Every row belongs to one group in each of 5 separate groupings. Each group adds its own fixed numbers to the row, and there is some noise. The rows also spread widely along 15 directions, which tell nothing about the answers.
In the rows, 128 means zero.
Known rows, each followed by its group in each grouping:
[137 157 103 133 156 152 102 109 155 135 175 139 148 153 109 123 108 102
 133 137 111 119  99  96  90 116  77 112]
V K (0) K_683 K_762
[112 211  95 132 133 142  80 111 192 154  99 110 162  99 130 135 181 107
 151 145 108  97 135 142  80 160 178  65]
S J (1) K_748 K_853
[103  61 155 135 128 108 149  94 150 108  97 118  76 152 141 150 108 178
 133 120 120 111  88 168 140 168 152 141]
N W (2) K_360 K_853
[130  78 170 101  89  52 140 164 101  94 113 122 140 124 165 144  99 166
 107 148  75  99 119 155 103  90 102 155]
P L (2) K_221 K_247
[184 154 161 187 115 113 114 121 164 110 104 136 132 151  86 162  80 152
 181 135  78 103 121  58  83  87 201 133]
V E (1) K_748 K_762
[ 78 126 135 171 145 134 122  92 158 118 176 132  75  96  98 137 108 137
 160 144 153 146 100 151 106 169 131 206]
P E (0) K_380 K_247
[ 39 147 133 128  89  62 108 125 154 131 119 139 110 108 143 137 148 140
 102 139 122 154 159 161 156 192 113 137]
N J (2) K_221 K_322
[143  68 125 158 112  71 122 104 151 168 146 162 129 129 121 176 109 144
 102 157 142 147 139 138 192 133  65 191]
S W (1) K_683 K_735
[115  91  96 160 147  94  92 137 132 141 125 159 163 134 150 157 152 159
 102 150 152 131 153 127 201 150  88 116]
V K (2) K_380 K_735
[141 155  86 113 149 121 118 116 156 111 150 137 166 100 103 133 133 109
 141 157 106  46 119 149  41 120 103 102]
V L (0) K_360 K_322
[118 126 130 101 124  64 124 206  97 131 125  80  70 188 169  95 167 139
  99 169 119 157 107 142 133 129 143 125]
V E (0) K_683 K_735
[140 147 147 187 122 120 113 136 143 152 103 129 123 129 173 142 132 141
 151 119  96  97  89 136 111  48 133 146]
P W (1) K_748 K_853
[117 103 128 101 134 114 114 154  38  98 160 123 145 165 141 141 103 145
 119 140  92 151  93 106  81 117 102 160]
S K (0) K_380 K_735
[122 159  74 146 162 151  85 113 186 148 171 132 162  86 129 127 172 121
 136 154 162  71 110 172 119 110  99 107]
P W (2) K_380 K_735
[106 157 144 148 117 101 115  90 171 144 186 140 120  75 102 120 120 121
 136 176 177 154 152 148 173 104  96 164]
P E (1) K_748 K_762
[179 113 130 109 173 107 124 143  82 113  83 108 141 179 107 101 120 132
 123 161 104 164 127  70 100 119 130 109]
V J (2) K_683 K_853
[120  48  75 142 155  68 136 200 103 127  91 132 102 127 162 123 195 130
 104 122 147  82 148 136 159 143  98 121]
P L (2) K_683 K_247
[171  89 182 104 129 128 171 163 105 113  98  85 103 143 172  73 136 136
 110 133 161 139 110 157 156  88 165  94]
N K (0) K_380 K_762
[129 190 135 171 128 113 122 167 123 159 147 146  73 171 108 113 129  96
 160 120  83 146 104  59  97  58 122 182]
S E (1) K_748 K_247
[109 113 184 161 111 147 148  70 154 161 157 150  80 130 127 159  68 125
 135 101  99 161  73 148 122 128 104 209]
P E (1) K_380 K_853
[114  79 137 158 125 100 138 157 152 135 126 132 121 100 152 127 150 141
 116 116 140 123 133 131 187 132 111 134]
P E (2) K_748 K_853
[173 132  89 138 190 166 143 170 116 183 132 132 109 180 124 103 164  70
 128 102 107 125  84  76  96 117  89 125]
V L (0) K_748 K_247
[156 148 113  48 139  83 122 106  78 141 148 104 119 195  99 119 130 127
 110 204 155 168 130 135 124 118 142 110]
N W (0) K_221 K_247
[133  94 150 126 175 138 150  72 112 103 141 113  51 211  58  98  75 142
 161 149 156 191 100  79 136 163 147 144]
N E (0) K_748 K_322
[154 163 177 106  52  71 168 103 128 125 146 142 102 128  81 141  87 113
 146 127 121 118 165 103 102  88 192 132]
V L (0) K_221 K_853
[132 127 146 134 130 105 136 138 142 145 124 110  71 170 110  99 149 131
 115 140 163 177 143  94 196 144 158 116]
N L (2) K_748 K_762
[126  62 162 124 109 119 175 140 128 123  69 123 116 103 130 139 127 129
 106  88 120 142 141 136 155 202 154 125]
N J (2) K_360 K_735
[ 85 136 125 100  97 121 121 106 173 136 191 140 161  77 150 142 123 110
 106 135 120 114 124 181 120 141  64 128]
V E (0) K_683 K_853
[153 154 131  99 133  91 142 184 118 147 139  80  84 108  98  85 167  85
 136 165 136 144 125 133  68 143 186 172]
N K (1) K_221 K_735
[ 77 104 132 169 132  94 114  80 174 115 153 164 121 120 128 147  80 149
 140 145 113 123 121 137 124 149  50 163]
V K (0) K_683 K_853
[199 147 130 100 119  86 111 130 177 132 132 143 196 151 103 130 108 144
 103 186 111 103 162  99 159  77 114  77]
N K (2) K_360 K_247
[110 163 144 175 117 128 132 117 135 168 116 143  63 168 126 148 134 123
 133 102 130 163 115 107 177 112 166 151]
P E (2) K_360 K_247
[107 119 187 147  93 143 145  95 151  89  96 117 101 122 110 125  77 156
 162  99 110 146 127 124 121 148 172 122]
S W (1) K_360 K_735
[167  63  92 106 135 114 119 125 104  99 145 123 176 132 133 160 149 167
 119 153 173  67 145 145 146 122 147  74]
S L (0) K_380 K_735
[142 129 141 145 147 129 125 114 156 146 132 137 152  91 114 149 117 121
 123 157 109 146 108 140 112 136 103 186]
S E (2) K_360 K_247
[166 121 131 124 118 110 151  97 192 140 135 134  67 184  67 123 122 134
 143 129 149  99 126 105 149 137 190  89]
V W (2) K_380 K_853
[145 134 177 120  67  93 166 154  89 139  94 124  67 198 162 164 102 139
 126  98  75 122  89 121 105  90 206 143]
V K (0) K_360 K_247
[105 170 158 102 132 149 107 108 100  88 119  97 131 145 149  92 133 160
 140 149 162 149 129 137 138  73 162  79]
N J (2) K_380 K_247
[132 115 130  79  93 147 161 117 125 153 110 109 119 137 135 143 153  96
 109  90 146 131 136 159 150 188 190  59]
S E (0) K_221 K_735
[112 158 110 131 108 119  85 141 121 139 111 134 177 128 167 161 144 121
 119 124  83 117 134 135 109 115 121 104]
N E (1) K_683 K_735
[140 143 193 137  93 121 147 139 115 117  82  95  69 163 152  99  98 137
 151 113  98 141  94 133  96  62 173 137]
P W (1) K_683 K_247
[112 123 146 142 121 181 115 117 171  88 138  77 122  70 129 130 149 149
 156 111 166 117 111 149 101 163 213 133]
S L (2) K_683 K_247

New rows. What belongs after each?
[ 88 124  86 103 117 117 117 150  94 147 123 120 125 156 153 157 162 114
 119  96  89 117 103 123  95 185 148  97]
P W (0) K_748 K_853
[155 171 145 177 175 156 116 154 145 129 112 122 140  92 137  64 138 103
 165 147 120 113 109 126  78  43  98 138]
S K (1) K_380 K_735
[132  94  79 135 149 118 121 144 183 150 132 126 148  87 118 132 171 109
 114 141 154 110 146 144 134 201 113 125]
N W (0) K_683 K_247
[162 123 104 106 135  98 126 145  71 115 169 110 101 155  86 122 141 129
 148 154 165 116 127  91 111  83 168 134]
P W (1) K_748 K_762
[ 78 152 131 139 111 136  83  81  96  97 162 156 139 204 134 176  92 186
 134 115 126 151 131  81 188  80 124 101]
N E (2) K_360 K_247
[127 113 182  78  99 131 125 118  83  95 113 130 217 107 173 132  94 151
  97 132 119 165 152 143 163  85  93  82]
V E (2) K_221 K_247
[171  49 114 138 145 134 176  73 136 116 116 142  79 164  56 150 110 131
 159 100 179  96 145  97 156 185 206  85]
P E (0) K_380 K_853
[161 175 134 165 157 127 159 143 144 201  82 123  52 132  92  85 158  50
 154 128 122 167 119 111 108 129 157 157]
P E (1) K_748 K_735
[148 167  99 154 148 176 126  99 148 160 123 156 152 132 114 144 127  91
 145  96 113  97 113 109 101 107 116  96]
P W (0) K_360 K_247
[ 88 106 158 111 131 121 122 159 100  65 102 103 139 142 149  81 121 159
 120 114 112 153 143 106 134 138 114  84]
N L (2) K_221 K_322
[ 67 142 130 126 147 155 142  94 104 134 150 144  89 131 149  83 143  93
 143  93 159 126 126 152 145  77  56 102]
S L (1) K_221 K_853
[160  76 110 102 130  99 140 151  80 155 128 130 126 147 124 171 136 111
 112 130 104 127 105 112  99 160 141 169]
N K (1) K_748 K_762
[ 83 188 140 157  83  65 107 124 152 133 130 165 145  72 127 128 138 112
 128 147 123 143 193 122 153  90 109 146]
N E (2) K_683 K_853
[ 94 129 116 177 142 167 101 124 178 116 153 144 167  64 119 130 135 129
 143 103 143 121 142 120 146 159 107 119]
P E (2) K_380 K_735
[132 125  86 188 166  87  85 130 103 114 113 149 149 130 104 149 147 150
 155 164 156 129 171  77 160 116 135 120]
P E (1) K_748 K_762
[137 119 107  81 136  95 136 138  87 139 165 105  93 166 106 130 138 126
 107 168 143 149 120 128 121 151 135 147]
P L (0) K_360 K_247
[152 182 122 146 115  84  95 142 179 150 132 116 161 102 123 143 151 125
 125 177 119 110 136 140  99 124 159 132]
N W (0) K_221 K_762
[129 184 129 174 170 152  99 157 120 133 135 110 154  96 123  79 143  98
 144 142 130 194 138  71  95 115 118 160]
N K (0) K_683 K_853
[129 109 151 180 130  60 109 119 184 124 103 113 103 118 117 150 112 170
 138 199 129 153 121 140 135 188 167 178]
S K (0) K_748 K_762
[ 82 158 198 130 106 125 124  87 173  85 120 118 107 138 150 101  68 169
 146 145  85 130  86 170 106  89  96 119]
V W (2) K_360 K_735
[105 135 133 210 196 138 103 142 127 106 109 133 111 143 144  93 115 138
 157 137 100 143  92 102  98 108  77 145]
P E (0) K_380 K_762
[115 125 122 168 159 154 115  65 162 139  69 157 150 117 124 139 106 107
 155 106  92 120 122 132  94 150  85 114]
N W (1) K_683 K_853
[151 111 179 136 115 110 136  94 149 104 113 126 108 182 132 134  56 156
 155 124  59  83  85 125  73  70 116 119]
P L (1) K_221 K_853
[138 167 131 121 121 168 117 105 178 158 131 138 148 173 127 127 109 108
 114 102  89 122 110 111 132 127 111  75]
N K (1) K_360 K_322
[134  74 139 145 152 170 144 146 112 103 113  95 137  96 160 101 145 133
 131  98 165 135 102 145 121 138 134 125]
V W (0) K_683 K_322
[168 109  88 126 161 167 116 106  88 138 106 135 178 133 134 161 148 110
 137 102 133  90 123 112  95 107 133  87]
V J (1) K_683 K_853
[ 93 127 144 151 115 147 127  90 121 124 108 181 148 129 128 159  73 120
 140  80  59 127 104 108  91 124  73 142]
P W (2) K_380 K_247
[169 158 178 135 122 122 123 159 186 128 180 101 111 163 128  81 101 143
 118 165 118 138  92 108 126  77 129 126]
V K (0) K_380 K_762
[152 129 130  71 127 112 165 150  49 115 119 119 113 142 119 115 135  97
 137 122 105 106 121 124  69  85 154 113]
V E (1) K_360 K_853
[106 132 137 115 129 109 129  98 155  57 154 130 155  74  69  90  92 131
 162 161 147 124 180 106 112 153 117  82]
P E (0) K_748 K_762
[160  54  93 138 209 131 131 176  91 102  76 105 115 190 103 108 140 131
 141 114  99 120 106  71  98 184 136  93]
P E (2) K_221 K_735
[147  47 142 100 120 122 136 156 130 127 150 106 121 201 157 159 115 178
  84 109 102 128  80 112 170 162 137 115]
V K (2) K_360 K_853
[119 149 138 102 110 150 128 103 108  97 182 117  95 149  89 112 128 148
 146 123 198 141 142  94 161  93 188 104]
S J (2) K_380 K_247
[ 97 101 131  50  89 103 141  91  85 114 166 144 138 159 117 146 102 135
  99 129 132 145 161 132 176 140 105  88]
N E (1) K_360 K_853
[129  76  54 106 181 107 122  84 113 156 150 141 116 123  83 173 169 111
 128 172 183 114 121 160 139 196 123 148]
S E (2) K_748 K_735
[170 113 116 141 100  89 144 127 134 174 123 158 119 140 116 148 138 105
 106 122 164 124 165 110 203  99 136 115]
P K (2) K_683 K_735
[143 155 159 172 126  76 133  97 136 146  89 148 120 108 100 117 117 125
 141 181 162 191 188 112 174 122 131 144]
V L (0) K_748 K_735
[156 150 160 175 111 130 178 121 178 165 140 160  56 139  69 109 102  86
 151  88 122 125 121  83 137  85 129 172]
N W (2) K_360 K_735
[ 92  54 146 172 173 193 142 125 109  94 155 104 105 118 158  99 113 156
 146  78 163 149  66 131 144 136  87 157]
P W (0) K_748 K_322
[145 178 126 173 126 155  76 123 159 169 149 140 196 115 156 164 130 136
 112 136 110 142 126 118 152  83  95 138]
P L (1) K_360 K_247
[ 99 161 180  87  54  98 145 114 145 102 146 135 135 100  95 116  81 124
 135 125  98 154 157 109 115 134 136 116]
V W (2) K_748 K_735
[119 147 143 122 122 135 141 135 123 101 164 123 125 100 130  99 130 127
 139 129 159 115 139 133 128  80 118 119]
V L (0) K_360 K_247
[ 86 117 162 129 126 187 103 134 165  85 138  88 146 133 156  96 106 160
 124  96 121 170 106 109 146 175 124  82]
V K (2) K_683 K_735
[ 92 154 145 135 161 154 126 142  98 122  63 108 129 120 169  69 164 109
 128 113 126 170 126 131 132 120 115  93]
N L (2) K_748 K_322
[107 142 186 150 101 156 121 122 168  91 188 134 125 136 138 113  63 150
 147 102  80 106  82 108  95  56  72 142]
S J (1) K_380 K_762
[141 150 109  97 122 120 108 120  69 118 138 125 170 114 103 128 155 131
 138 157 204 164 197  90 174 113 181  85]
V K (1) K_748 K_247
[108 119  95 114 138 110 119 119  96  86 203 130 122  83  73 132 141 136
 162 154 197 111 154 107 129 111 149 157]
P E (2) K_748 K_247
[151 169 130 100 170 110 114 115 119 130 144 126 165 121 117  79 126 104
 127 188 131 134 132 130 102  54  74 115]
N K (2) K_221 K_853
[192  93 116 105 105  79 141 134 156 172 155 130 105 169  91 163 127 123
 117 157 127  98 119 117 137 133 157 142]
S K (1) K_748 K_735
[108 100 105 169 128  84 130 118 160 171 111 142  92 102 150 159 170 115
 109 142 176 126 141 177 179 176 132 154]
N K (0) K_683 K_762
[177 150 185 132 126 125 123 115 151  94 104  97 144 141 133 118  90 170
 145 171 104 109  99 141  97  58 159 112]
V L (2) K_360 K_735
[ 59 125 135 117  75 120 168  90 182 118 151 183 121  78 114 132 105 104
 125  77 134  92 179 146 162 162  72  90]
N J (0) K_360 K_247
[125 115 210 112  50  63 150 162 168 120 120 102 119  84 152 110  96 145
 105 146 104 148 140 167 136 133 150 158]
P K (1) K_221 K_322
[178 151 164 132 124 163 123  74 129 138 159 142 180 124 105 111  83 117
 133 133 164 172 159  85 171  43 104 113]
N K (1) K_683 K_853
[159  90 113 178 199 165 130 186 155 157 130 125 114 148 145 100 165 113
 123 100 112 116  76  99 128 121  94 141]
V E (2) K_380 K_853
[176 128 131 109 171  94 121 137 148  91 127 113 163 118  99  87 121 136
 152 196 111  84 127 117  82  71 114 106]
N E (2) K_748 K_853
